The rows are grouped in 4 different ways at once. Each group adds its own fixed numbers to the row, and there is some noise. The rows also spread widely along 12 directions, which tell nothing about the answers.
Some rows, each with its group in each grouping after it:
[ 23 -19 -15  13  -7  16   9   7 -27  14  11 -12 -14  13   8  26 -14  -3
 -12 -10  30 -15 -21  14 -26 -15   6 -25  -7 -19  10  10   5 -17  -3   9
  -5  24   2] -> R K438 E (3)
[  1   1   7  -4  -8  -3  -8   2  -6  -8  -4  11   2   3 -11  -3   8  23
  -3   7  -1   3 -15  -8   7  -4  -2   7 -27  22   2  -9 -13  10   6  -6
   0 -11 -15] -> T K920 E (2)
[ -5 -11 -15 -13   3 -25 -17  -7   7   4 -23   4   4  -7  12 -12   5  22
   2 -11   1  -3  21  -1   2  25 -10 -16  22   9  -8 -33   3   1  -5   6
  21 -11   8] -> J K438 H (1)
[  3 -20   1 -25   0  11 -10   5  -9 -23  -7   1  -6  -4   4  18 -22   9
 -30 -25   4  -1  20  12  11  27  -5 -14 -20  27  -7 -23  -4  -3  23  13
   8  25 -29] -> R K489 H (0)
[  7  21  13   3   1   0  -3  -5  10 -19   2 -10  30   8  -7  -3  18   8
  -1   8   8   6  -9   6   4   7   4   6 -12  -8   5  15  10  37   8  -2
  -8   7  -1] -> T K920 X (4)
[ 15  -5  -8   1   8  10   9  -3 -17   7  11   8  -2  -2  -1  13 -12  -2
  13  -7  16  -8  -7  -4 -19  -4   5   1  11  -6   9   2   0  -9   0   7
  -9   1 -13] -> J K489 X (2)
[  3   4  19 -15   5   2  -7   7  13 -16  14 -11  15  10   5 -11  15   6
 -10   6   2   2  -2  13  11   2  -1  -7 -30   4   7   3   2  16   7   3
  -4   8   3] -> T K920 X (4)
[  7 -13   2  -3   2  -1   5   4 -13  17   1   5 -11 -23 -15   0  11  -1
  -4 -10  -3 -11  -1   7  -4 -21  -4 -10 -15   3  13 -21 -11 -11   2   0
  18 -23 -23] -> R K920 X (3)
[ -4  13 -11  11   0 -10  -6  -9  20 -17 -15   3   3   4  11  -5   8  24
  -3  -1  -9   3  -9  -5   2   7  -6   7  -3   0  -5   4   7  19   9  -8
  -4  -3  13] -> J K920 X (0)
[  7   0  -9   1   2  -7  -6 -14   3   0  13  -2   7  12   7   6   2   2
  14  17  -1   5 -12 -13   1  11   7  -1  19   0  -1  11  16   4 -13  -1
 -10   6  38] -> J K489 X (1)
[  8   1  17 -22  -2  17 -10  -3 -28 -14  16   7  26  22  -3   8 -11  12
  12   4  24  10   2   1  -1  21   8   2 -15  21   6  -4  -9  11   4  18
 -19  14 -14] -> J K920 H (4)
[ -9  -9  -7  -9 -10  -5 -11 -14 -15   3   0  -4  -3  11  -7   2 -13   1
  -1   3  -3   6   4  -3   6  18  -5   1   1  13 -10   4   5  -9   6   5
  -1  19  15] -> T K438 E (2)
[  2  13  -6   3   9 -12   2  -5  10  12   1   0  11  -5  -2 -19  24  16
  18  -1  13 -12  -8   0 -22 -21  -3  -1   1 -26  12   9   2   6   5   8
  11 -24   4] -> R K920 E (4)
[ -1   2   8  -7  -7  18   1  -5  -9 -14   6   0  -5  15  -1   3 -14   0
  -8   2   5   6   1  13   0   0  -4   0 -17   7  -1   6   0  -3   9   5
 -13  26   3] -> R K438 E (4)
[  0   8  -7  18 -13  -8   0  -1   5  -2 -20   1   2   8   6  -4   3  13
   5   4  -3   1  -7  -3  -7   6  -5   3   3  -5  -3   0   2  20  -6  -7
  -8   1   5] -> J K438 E (2)
[  2 -13  -5  -9  -3   0  -9  -7 -19   9  15  -4   0  15  -3   2  -3   4
   6   6   9   3  -7  -2  -6   2   5 -11  -6   6   1   8   1 -12  -4  13
   0   8  23] -> R K920 E (0)
[-14  22   3  18  -5 -21  -6 -10  31  -2 -23  -9  12   7   7 -33  36  28
   6  10  -7   7  -7  16   1 -16 -12  -1 -12 -19   2   2   1  25 -12 -15
   7 -16  29] -> J K920 X (3)
[ 19  -4 -13   5   1   9  10  14  -6  -2  10  15  -7  14  13  11 -23  -6
  16  12   4   0 -16 -21 -11   1   9   2  19   3   3  -1   0  -6 -13  -2
 -27   5   8] -> T K920 H (2)
[  2  -6  -2 -11  -7   1 -16 -15 -24 -15  -1  11   5  22  -4   9 -14  16
   0  10  10  14 -10  -8   9  21   7   0  -1  32  -6  -4   3  -1  -7   1
  -8  21  15] -> T K438 E (3)
[  5  11   6   9   4   2   7  11  16 -18 -28   4   9  16  18 -19  -6   5
   0  -1  14  12  18  23   0  10  -4 -13  15  -8   0 -21   0  21 -22  -8
 -10  19   3] -> T K920 H (1)
[ -9   0  -2 -13 -10  -7 -13  -7  -5   6   6   9  -3   2 -10  -4  13  24
  10  11 -18   2 -18 -22   7  -7  -7  12 -23  22   0   3  -8  -5   9   1
   2 -26  16] -> R K438 X (2)
[ 10 -21  -2  -1   6  -2  12   4  -6  26  24 -11 -20 -23  -9   7  -2 -36
  -7   2  -9 -13   9   7  -6 -14   2 -18   5 -12  10  -5   4 -25   0   7
  14   1   2] -> R K920 E (1)
[ -7  13  11 -19   5   5  -6  -5   7 -18   8  -2  21   2  -7 -13   8  13
   8  -1   3   7  12   3   3  11  -2  10 -18   1   6   8  -4   9  20  16
  -2   1  -7] -> R K920 H (0)
[ 13  -4  12  -9   8   8   3   0 -10  -1  13   6   6   8   2  -2   0  -3
  10   9  12   2  -1   8  -3  -5   5  -8   2   6   8 -11  -1   1 -15   4
 -10   1   5] -> J K920 X (4)
[  9  -1  26 -20   5  -5  -9  16  17 -22   5  -1  22   0   3  -5   5 -14
   1  16 -20  12  22  -3  23  36   6  -5   4  24  -1 -15   5  31 -10   5
 -10   8   6] -> R K920 X (4)
[ 14  -6   9 -27  32 -11   0  -7  25 -34  18   5  10 -35  -9   7  -5 -21
  -8   2  -3  -6  26  -5  12  25  19  -4  35  14  -1  -9  24   2  11  16
  14  11  -8] -> R K489 E (2)
[ -1   9   9  -4   1  11   9 -15 -13   1  10   1   5  -8 -22   1  -9 -18
  10   2   5   2  11   7  -5  -3   1  13   4  -6   4  10   2  -3  13   6
  -7  13 -10] -> R K920 E (4)
[ -5   6 -10   9   1   2   2  11   9  11   3  11 -22  12  16 -21  14  30
  10   7  -6  -6 -33  -5  -9 -44 -13   4 -30  -5  14  -1 -16 -16  -3 -13
  -6 -31  17] -> T K920 X (3)
[ 11   8  12   1  13  12  22   7  10 -18   3   7  -5 -17 -11  -7  -3 -14
 -10   0   3   0  10  17   2 -20   2   3 -10  -4  11 -16  -6   3   6  -7
  -5   2 -35] -> T K920 H (0)
[ 14   7 -13  10   3   4   1   9   7 -10  -1 -10   6  12  19   6   0  14
  -5 -10  17  -6 -13   6 -17   6   2  -9  -2 -19   7  15   9   9   7   3
  -9  15   2] -> T K438 X (3)
[  7   0   4   3  -4  -3   5  -8   7  -6  14 -11  10 -13 -15   8  -1 -27
  -1  16 -14   3  13  -2   7  14   8   6   8  -2   2   2  13  12   2   0
  -7  14  -4] -> J K438 H (0)

New rows, each followed by its group in each grouping:
[ 18  10   4   2  -1   6   1  -2  -6 -16  -6  -5  24  18   0   5   9  16
   3  -2  33   4 -14  14 -13   2  10 -12  -2  -9   6  11  10  24 -10  10
  -8  16   5] -> R K438 X (2)
[  5   2   8  -3  -1   0   6  -6  -8  -1   5  -1   5 -19 -24   7   4 -17
  -8   5 -11   2   9   1  11   6   1   8  -5   8   5  -7   3   7   8  -6
   6   3 -18] -> T K438 X (1)
[ 11 -20  -5  -5   4 -16 -10  20  14  -5  -7  -7   0 -14  18   5   3   2
 -18  -9 -21  -7  14  -6   8  30  -2 -19  -1  16  -1 -26   0  17   1   2
   9  -5 -10] -> J K920 X (0)
[  8 -14  -3 -10   3   5  -2  -5 -26  24  21   3  -2   5  -2   2  -1   2
  17  -1  14  -8  -7   0 -15  -9  -1  -9  -5   1  11  -4  -7 -19  -2  11
  -1 -10   2] -> J K920 X (4)
[ -1  13   2   9  -8 -10   4 -16   3  -1 -17  12   6   0 -17 -13   6  -4
  14  26 -11  17   6  -4  12  -1  -1  11  20   8  -3 -17   5  12 -23 -18
  -2  -6  16] -> T K438 H (1)
[ 13   0  -1  -9  10   7  11  -4  -1  -6  27   2  -3 -22 -18  16  -1 -17
  -2   5 -10  -7  -3 -10   0  -6  10  11  -5   5  10   9   7  -7  20   7
  -3  -2 -14] -> R K438 X (0)
[  5  11  12   9 -11  14  11 -11 -13 -14  -6   0   6 -12 -29  17  -3  -8
 -14  -4  -1   7  -3   9   7  -1  -1  13 -18   5  -1   4   0  19  16  -5
  -5  14 -30] -> R K920 X (2)
[ -3  -2  -6  -8  14 -14  -5  -9  11   6   9   0   1 -18   0  -9   5  -3
  10  -4  -9  -6  11  -5   0   7  -3   0  15  -7   3  -3   4 -10   8   4
   9 -12   7] -> J K920 X (3)
[  5   6   0  -2  -2   7   4  -9 -11   6  27  -8   5  -3 -17   7   9  -2
  -1   9   5  -5 -18  -1  -1 -18   2   9 -26  -9  12  17   0  -4  19   2
  -2   0  -7] -> T K920 H (1)
[  4 -17   3   0  -1  -9   8 -13 -14  19  10   3 -12 -27 -25   6   0 -30
  -4   8 -16  -5  10   1   5  -8   0  -3   8   9   2 -22   1  -9  -4  -5
  13  -9 -12] -> J K920 E (4)
[ 13  -1   3  -2  12 -14   8  -1  16  -8  13   4   2 -31 -16   4  12 -15
  -3  15 -16  -6   5 -12   4   0  11   4   8   9   9 -10   8   9   5  -3
   7 -15 -16] -> J K438 E (0)
[-10  13 -17  13 -10  -4  -5 -17  -4  -2 -26   6   4  13   4  -7  -6  24
  14  -7  -1   9   1  -7 -10  17 -13  15   9  -3 -10   5   1  10   5  -5
  -9   4   7] -> J K438 X (0)
[  4   7   6  -5  21  -2   8  -4   8 -18 -12  23  -3 -18  -8 -12  -9  -3
   4  -3  -1   5  20   4   7   2   0   6  21  11   2 -30  -2  -1  -4  -9
   2  -4 -19] -> T K920 X (3)
[-11  16   1  -9  12 -10   3 -29   8 -17  -9  19   9 -21 -23 -13   1   1
  19   3  -8   8  15 -10   8   5  -1  23  30   7  -7  -2   8   4   8   0
   5  -9   4] -> R K920 X (2)
[  3   7  -9  11  -4   0   3  -1  14  -2   5  -4  -4  11  12  -7   5   8
  -2   9   2  -4 -20   6  -7 -22  -6  -2 -10 -17   4   8   5   2   1  -6
 -10   0  19] -> T K920 H (4)
[  5   2  -1  -3   2 -13   0  -1  21  -6   1  -9  10 -12  -3  -6  17   0
  -2   7 -10  -2   4  -2   2   0   2  -4   0  -5   4  -3  11  11   4   5
   9  -9   7] -> R K438 H (0)
[-11  -4   1   1   1 -18  -7  -6  20   2   8  -1  -7  -9   3 -12   6  -8
   6  20 -30   1   4 -11  12   2  -4   3   6   4  -2  -3   4  -2  -4  -8
   1  -8  27] -> J K920 E (3)
[  7  -2  10 -10  14   4   5 -13  -7 -11  14  -6  11 -15 -15   5  -6 -19
  -4  -6  15   0  23  16  -2  11   9  -4   6  -3   6   0   7   1  12  12
   4  22 -22] -> J K920 E (0)
[ -3  -4   2   5  -3 -14  -3   3  15   8  -3   3  -3   4  12 -20  12   4
  13  20 -14   6   1   0   4  -8  -4  -9   4   0   4 -19  -3   2 -25  -7
  -1 -16  28] -> J K920 H (3)
[  6   3   5  -2   0 -19   2 -14  18  -6  13   5  12  -9 -16  -6  20 -12
  15  39 -20   8  -9 -19  16  -7  14   6  20   6   0  -2  15  14 -21  -4
  -2 -17  38] -> R K920 H (2)
[ -2 -26  10 -26  -2  -3  -8  26 -14  21   2  19 -22  -5   1 -13   7  16
   5  -4 -21  -6   0 -10   8 -12 -15 -10 -35  36   7 -39 -33 -22  -4   3
  10 -39 -14] -> R K920 X (2)
[ -2  -6 -10  -5   6  -7   6   8   4   6 -22  21 -13 -18   1 -16  -6   8
  12 -13 -12  -4  23  -6  -4   1 -12   0  14   6   2 -37 -14  -9   1   1
  10 -25 -21] -> R K920 H (0)
[  0 -10 -19 -19   5  -2  -7 -19  -9  -6   5   7   0   1   0   6 -17   7
   9  -6   8   1  11 -10  -5  19   3   1  23   8  -6   0  10 -19  10  19
   1  10  14] -> R K438 H (0)
[  8  -2   5   3  -6   6   3   5   7 -10  11 -11  -5   5   1   9  -5 -16
 -13  15 -16   5  -7   2  13   6   1   0 -11   6  -2   7   8   7   1  -7
 -14  21  14] -> T K438 X (2)
[ 17 -10  -6  -8   1   7  -1   0 -28  10  24   7   5   5 -12  15   0   7
  14   6  17  -6 -23 -19 -18  -7  13  -2  -9  10  15   9  -5  -8   2  14
  -4  -9  -6] -> R K920 E (0)
[  8   2  21  -8  -1   4   5  32   9   2   5  11  -3  -9   0 -11   8  -4
   9  14 -30  -2   5 -11   6   0  -6   9 -23  19  13 -21 -18  12  -2  -4
 -10 -25 -22] -> R K438 X (4)
[  1   4 -10  11  -9  -1   5  20  11   7 -14   7 -13   7  18  -7  -5   8
  16   1 -20  -2  -3 -15 -11   5 -13   7   5  -4  -1  -1  -6   2  -4  -3
 -16 -10  10] -> R K438 X (2)
[-19   1  11   0 -23  -7 -15  20  20   5  -6  -6 -10  13  10 -19  21  22
  -2  14 -44   7 -12  -8  18  -5 -24   6 -53  16  -3  -2 -19  13   4 -10
  -6 -20  20] -> R K920 X (2)
[ -9  15  -3  20 -14  26  19 -14 -18   0 -13  10 -12  15  -7  -4 -29  -9
  12  -2   4  13  11  14  -9  -9 -13  18   2 -12  -4   1 -12  -8  -1 -10
 -29  23 -11] -> J K920 H (0)
[-16  19  -2  -1   1   3  -1  -9   7 -13  -8  17   0  -5  -2  -8 -14  13
  13  -4 -17   2   9 -15   1  14 -13  29  -1  10  -6   1  -9   7  25  -4
 -13  -4 -20] -> J K920 E (4)
[ -6  11  14  13  -9  -6   4   4  11   4  -9   9  -5 -12 -10 -14  15   4
   5  13 -32   7  -2  -5  12 -12 -12  17 -22  10   6 -15 -15  15  -3 -22
  -3 -25 -12] -> J K920 X (3)
[ -5   5  12  -3   6 -11   4 -21   7   0  17   2   6 -14 -23 -15  17 -14
  11  26 -12   5   6  -2   8 -12   7  10   4   0   5   2   6   0  -5  -4
   3 -10  13] -> J K920 E (0)
[ 17 -22  -2 -14   3   4  -3   9  -5 -17  10  -1  -3  -8  10  28 -29 -15
 -17  -9  -3  -3  14  -5   9  37   7 -13  12  19  -6 -16   5   2   9  12
  -9  27 -19] -> J K920 H (2)
[ -3   5   2   5 -16  -6  -6   4  -3  10   1  -2   6   4 -10  -3  13  10
   8  12 -21   2 -16 -19   6   2  -8  13 -27  10   2   8  -9  15   7  -9
  -7 -16  -1] -> T K920 X (2)
[ 21   4  -3   9   1  12   7  12 -13  -3  10   5   7   6   0  15 -12  -3
  11   5   8  -1 -15 -11 -13   5  10   5   3  -1  13   7  -2   9  -2  -3
 -19   6 -13] -> T K920 X (3)
[  6  -5   7 -14  10   7  -1   0  -9 -16   0  24  -8  -1  -3   0  -8  15
   1  -1   8   3  -3   1   5  -9   2  -2 -10  27   5 -21 -11  -9  -3   1
  -1  -5 -11] -> R K920 E (3)
[ -5  -1 -10 -11   3  -5  -6  -3  -6   4  -2  11  -7   2   0  -6  -7  12
  12   0 -10   3   3 -17   1  14  -8   9   6  15  -1  -8  -3  -9   6   0
   0  -7   5] -> T K438 X (1)
[  6   5   8  -6   6  -8  -6  -7   5 -20  -1   0  17  -8 -11   5  -1  -7
  -6   7  -1   8  11  -2  14  28   8   2   9  13  -2  -5  10  22   5   0
   4  17  -7] -> T K920 E (1)
[ -4 -11 -13  -3   1  -2  -7 -19  -2  -5   1 -10  -9  -7   5  15  -9   6
 -21 -21   3  -6   1  12   2   8  -7 -10  -7  -4  -7   4   8 -11  23   4
   9  21   2] -> J K920 X (3)
[ -2  -4  -8   3  -1  -2   5  -5  -3   7   8   2 -13  -7  -7   0  -8  -9
   1   4 -10  -5  -4  -7  -1  -6  -4   5   0  -3  -1   6   1 -12   8  -3
  -3   3   1] -> T K920 E (2)
[-13   7   4  -1 -19  20   2 -17 -31  -2   1   8  -5   9 -25  10 -24  -1
   9   2  -9  14   2  -7   3   9  -8  27 -22  17  -6  13 -14  -8  20   2
 -18  18 -14] -> R K920 E (0)
[ -9  -4   1  -1  -7  -3  -5  -4   1   6   8  -1 -13   2  -5  -5  10  11
  -3  10 -11   0 -14   0   3 -22  -7   0 -29   5   4   3  -7  -9   5  -4
   5  -9  16] -> R K920 E (3)
[  0  -3  -4  11  -9 -16  -2  -7  -2  10 -18   2  -4  -6 -13  -8  22  17
  -6   2   0  -2 -12   4  -4 -20  -3 -10 -12   1   3 -14  -3   8  -7  -6
  20 -20   2] -> R K920 E (0)
[  9   5  -2   8  12 -16  13  -1  17  10   2  -1   4 -32 -15  -7  24  -9
   7   1  -3 -16  -1  -3 -13 -18   4   1  14 -24  12   0   7   7   7   2
  17 -24 -13] -> R K920 E (2)
[ -9  11  -9  13   4   7  16  -6   9  -1 -22   8 -12  -4   7 -16 -15   3
   9 -17   3  -1  21  16 -14  -5 -16   6  11 -21  -2 -10  -8  -8   7  -4
  -7   6 -16] -> J K920 H (0)
[  5   4 -10   1   8  -9   1  -2  13  -1  12   3  -6 -13  -1   2  11   7
   1   8  -5  -9 -15 -14  -7  -9   3   3   1  -1   7   7   8  -1  10   1
   7 -14   9] -> R K438 E (1)
[  0   6  -6   5  13  -8  13 -10  27 -12 -16  -4  -1 -16   4 -14   3  -8
  -7  -9   5  -1  23  25  -4  -7  -3 -11  25 -27  -2  -9  14   3   0   2
  11  10   6] -> R K920 H (0)
[ -6   4   1 -29   7   3 -15 -15  -9 -16   9   2  19   6  -6  -4  -2  24
   1 -11  16   2   3  -2   4  15  -4   6 -17  12  -1   3  -1   0  30  17
   2   6 -14] -> T K920 H (4)
[  5   3 -17  -5  11   9   6 -13 -11 -10   3  19  -9   1  -3   8 -17  12
  12  -9   9   0  -8 -14 -12  -5   1  13  10   5   0   5   0 -14  13   4
  -8  -2  -2] -> R K920 X (0)
[  7   8 -15  12   5  -6   0   5  13  -6  -3  -3   5   2  14  -1  -8   3
   6  -1   2  -5  -2  -7 -12  16   3   0  17 -17   3  12   8   7   5  -1
 -10  12   5] -> T K920 E (3)
[  5 -17  -1  -2   5 -17  11   9  19  21  11 -11 -21 -45 -15  -3  23 -29
 -16   1 -37 -17  11   2   6 -19  -6  -9  -8  -7   9 -18   3 -11   8  -6
  25 -28 -10] -> R K438 X (0)
[  3   5 -11   4  -2 -28 -11 -15  16  -4 -18  -9  24  -7  -7  -7  27  16
   4   6   2   1   2  -3  -1   9   6  -9  18 -10  -3  -2  19  26  -9   4
  21 -11  22] -> R K489 H (0)
[  4   7   6  -8   6  -3  -3  -3   0  -6   5  -8  20  -5 -10  -1   7  -2
   0  -4   3  -3   7   3   1  15  -1   3  -5  -5   6   4   5  16  18   8
   2   3 -15] -> T K920 X (4)
[  3   0  -5  16 -10   0   5   9   4  17  -5 -12  -8  -4   2   2  13   0
  -7  -4 -10  -7 -10   8  -8 -14 -10  -7 -21 -17   8   3  -3   7   3  -5
   4  -5   3] -> R K920 X (1)
[  9   1   0   3   4 -12   1   2   5   3   6  -6  16  -2  -5  -6   9 -13
  14  14  -9   4   5 -10   1  18   9   1  17  -4   6   3   8  15  -9   0
  -3  -2  11] -> T K920 X (0)
[  6 -10   3  -8  -8  14   1 -12 -18  -7  18  -5   0   1 -13  19 -21 -21
 -14   5  -2   5   2   4  13  10   3   1  -6  13  -4   1   7  -5  12   2
  -9  28  -6] -> T K920 H (4)
[ -5   2   2  -4   3 -16  -8 -14  15  -8  -4 -12  11  -9  -1  -7  16   5
  -7  -3  -5   0   9  11   7  10  -5  -6  -1  -6  -5   2  11  14   8   4
  11   5  10] -> J K920 X (2)
[ -1  -7 -16  13  -4  -2   4 -14 -10  10  -8   0 -16  -1   1   3  -8   5
  -3 -11  10  -6  -8  10 -14 -17  -7 -10   5 -12  -3  -3   1 -13  -1  -3
   4   5   4] -> J K920 E (2)
[ 10  10   4   3  15   3  11  -4  15 -15  -2   4  11   1   9 -12   0  -1
  11   2  23   1   8  16 -11  -5   6  -8  21 -19   6  -4   7   9 -11   6
  -8   8   2] -> J K920 H (2)
[ -3  11  -4   6   7 -10  -4 -22  12 -14  -5  -2   9  -2   0  -7   7  14
   1   1  12   1  -4   8  -4  -5   1  -2   8 -11   0   7  11   7   3  -3
   5   7  12] -> J K920 E (3)
[ 11  -8  -1  10   2   8  19   4  -6   7   8   3 -19 -18 -12  11 -10 -25
  -7  -1  -9  -5  -4   3  -2 -17  -1   3  -1  -5   6  -5  -1 -12   4  -8
  -5   3 -17] -> T K920 X (2)
[ -7   9 -10  17  -6 -13   8   5  24   5 -26  -6  -9 -11   3 -21  11   6
  -6  -4 -17  -4  10  11  -4 -12 -18   2  -5 -19   0 -13  -2   6   6 -14
   8 -11  -6] -> T K438 H (0)
[  5   3  10   0   2   3  15   7   8  -1   7  18  -8 -14  -9  -9  -2 -16
  12  20 -20   2   3  -9   6 -18   0  11   6  10   7 -19  -7  -1 -10 -10
  -9 -20  -4] -> R K920 H (4)
[ -9   0 -15   6  -5   8   9 -23 -16  11   0   5 -12   0  -9   2 -18  -6
  10  -5   1   3   7   2  -9  -8  -9   9   8  -8  -4   1  -1 -20   9   1
  -7   9   0] -> J K920 H (0)
[  6  -1  12   7 -14  -1  -3  28   0   7  -9 -15  15  12   6  -4   1  -7
   8   2 -11   4  16   3  -6  33  -3  -8 -10  -3   6   0  -9  25  -5   7
 -10  12 -11] -> R K920 E (0)
[  2   8  -8  11  -3 -10  -5  21  23   0 -10 -14  10  13  21 -15  14  12
   3  -2 -10  -2  -3   0  -8  14  -9  -5 -12 -17   4   9   0  23   1  -2
  -8  -1   9] -> T K920 X (0)
[ -5  -1   7  -8   4 -15  -2  -1  34  -9   4 -26   7 -25  -2  -8  25  -4
 -23  -6 -13 -12  10  18  10  -5  -9 -11 -22 -18   2   5  10  10  25   9
  21   0  -2] -> R K920 H (2)
[ -7  -5  -4  -6   2  -3  -5  -9  -9  11   6   2   1   8  -1 -13  -3   4
  18   2   5   2   9   1 -10   3  -2  -1   4  -3   2  -1  -5 -13  -2   9
  -1   1  10] -> J K920 E (0)
[  6 -19   8 -25  15 -13  -8   8   7  13  29 -10   4 -22  -5  -4  18 -12
   0   3 -15 -12   9  -3   5   1   3 -13  -8   4  13  -7   1 -12   8  17
  18 -17   4] -> R K920 X (3)
[ 22 -10 -15  11  -4  -7   3 -25 -14  -2   9  -6  11  -3 -15  26   1 -13
  -6  13  16   1 -15  -3  -4  -1  20 -11  22  -5  -1   3  23   9 -13  -1
   1  13  15] -> J K920 H (0)
[  1  16  -6  13   1   6  13   2   2   0 -17  17  -4   0  -2 -11   0  15
  17  -6   0   1  -4  -3 -17 -14  -9  14  -2 -11   6  -2 -10   6   3  -6
  -9 -15 -13] -> R K920 X (0)
